The same things were measured in two ways. Each way mixes the same 4 hidden numbers, adds some noise and spreads widely along 2 directions of its own, which tell nothing about the thing.
Some things both ways: the first way, then the second way.
[-28  10  19 -26  33  18 -48  -5]
[ 45  37 -14  11  15  35 -37  -1 -23 -20 -25]

[-20  -6 -17   3 -12  22 -29 -19]
[ 43  38 -20  36  17  12  -8 -13   9 -37  -1]

[ 98  44  10   2 -32  16 -27 -30]
[  24    3  -20   -5   31   10 -116   41   53    6   23]

[  8  -7 -13   3  22  21 -10  -9]
[ 42  37   4  13   6  25 -19  -6  33 -32   0]

[ 39   9 -21  22   7  12 -12   6]
[-23  -2  -9 -58  -7  -2 -45  37  28  -2  28]

[ 22 -35  35  20  55  25  12  45]
[ 16  59  29  -5   5  18 -49   2  48 -40  22]

[-33  16 -31 -44 -27   7 -43  15]
[ 23  15   5  10   6  29  -7 -16  27 -64  14]

[104 -32 -37 -18  -9  28  52  22]
[  9 -15  24 -48 -31   0 -24  45 104  19  25]

[ -6   2  15 -37  98  -5  -6  50]
[ 55  67  49 -27   7  70 -45   8  23   4 -27]

[ -7  -2  -3  -3  -1  14 -27   5]
[ 10  12  -7 -12  -1  14 -28  -1  15 -37  12]

[-23 -12 -69   8 -77  17 -25 -16]
[-40 -52 -32 -35 -22 -13  28  -5  22 -67  46]

[-24  -6 -21 -29 -19  23 -28   2]
[ 13 -15 -15 -14   7  19  -4  -9   4 -39  11]

[ -8 -17 -31  42   0  11  -3  25]
[-18  28  18 -19  -4   7  -6 -14  48 -69  40]

[-15  -4 -26 -70 -22  27 -24  18]
[ 22 -24 -15 -31 -15  26  -4  15  11  -8  -9]

Other things, the second way, with their names:
(234): [ 25  33  11  19  -4  21  16 -18  46 -58  17]
(443): [ 72  24  -4  24  34  68 -46  -5 -19 -28 -22]
(23): [ 31  85  23  28  16  33 -16 -28  25 -69  11]
(74): [ 16   7   4 -16  -6   7 -48  29  79   0  24]
(391): [-26  -4 -38 -17   1 -13  -3  -4 -13 -56  20]
(108): [ 21 -33 -53  31  23  11  -4 -18 -29 -82  19]
(195): [ 53 -24 -18 -14  17  44 -71  41  18  30 -23]
(335): [ 20   5 -17 -10  -4  29   4  -4 -30 -36 -13]
(384): [-18 -40 -14 -39  -1  21 -14   7  -4 -59  26]
(433): [-11   0  22 -50 -30   8  44  -5  51 -38  18]
(49): [-11 -73 -18 -55  13  29 -66  40  18 -15  29]
(421): [  2  -1  -8  16  18  17 -19 -12  24 -94  40]
(233): [ 83  48   9  42  12  58   5 -21   3 -41 -27]
(37): [-29  18 -25   2   1 -27  -9  -9  23 -79  47]
(351): [ 62  59 -37  60  53  30 -66 -18 -35 -59 -10]
(376): [ 53  12   7  14  21  38 -40   6  38 -36   1]
(368): [-18  26 -29  16   9 -27 -41   7  54 -60  50]
(325): [ 86  44 -17  58  28  36 -11 -18  -2 -44 -16]
(336): [  5 -25  -9 -33  -9  28  -1   7   4 -35   4]
(372): [ 48  13  15   8   0  40  14 -14  24 -43  -6]
(130): [  7   8 -11 -22 -21  -3  11  10  43 -12  11]
(91): [ 12  61  20   6  11   2 -52   6  69 -35  31]
(411): [ -4  26   6 -24  -2   5 -38   8  50 -29  27]
(22): [ 11  31 -11  12 -21 -27  33  -8  53 -44  24]
(201): [ 78  16 -45  25  37  46 -61   7 -43  13 -51]
(180): [-12 -37 -25 -34  -8  -3   6  10   8 -38  17]
(190): [ 48  60   8  29   6  28  -5 -20  23 -41 -14]
(280): [-26 -35   1 -40   0  25 -18   5  25 -68  41]
(245): [-22 -13   5 -37 -13  -8 -34  28  89 -33  50]
(186): [-16 -64  17 -58 -34   4  21  24  79 -30  42]
(36): [ 60  -8 -35   8  26  46 -54  14 -32  -4 -22]
(327): [ 19 -58 -32 -31  34  33 -94  40  -2  -2  12]
(324): [ 15  77  29  16 -17   5  48 -33  48 -68  13]
(248): [ 12  81  14   3  -1 -19 -62  21  96  -9  33]
(408): [ 25  37  46 -25   2  52 -19 -10  32 -46   9]

Some of these things the first way, each followed by its name:
[-18 -14 -45 -31 -46  25 -16  -8] | (180)
[-39  33  35  13   0   9 -83 -44] | (351)
[ 79   2 -18   5 -23  21  15   1] | (74)
[-64 -39 -24   0  16   2  -1  64] | (324)
[-20  -2 -11 -13  55   3 -11  37] | (408)
[-11  23  17 -55  -1  23 -57 -35] | (36)
[ 66  24 -30  60  -5 -12   3  29] | (248)
[ 15  12   2 -35  -2  16 -24  -4] | (376)
[-38   1 -16 -16 -70  40 -58 -64] | (108)
[-22 -45 -68 -15   0  15  20  34] | (433)
[-25 -12 -28 -38 -12  26 -22  -2] | (336)
[-40   6  -1  27  40  -8 -38  31] | (23)
[ 62  17   5 -54   4  28 -14 -39] | (195)
[-26 -19 -24 -46  15  24  -9   0] | (372)
[-17  -4 -11  10 -36  17 -45 -14] | (421)
[  2  -5 -21  -4 -12  12 -28 -12] | (280)
[-22  -1   2 -47  -8  31 -40 -14] | (325)
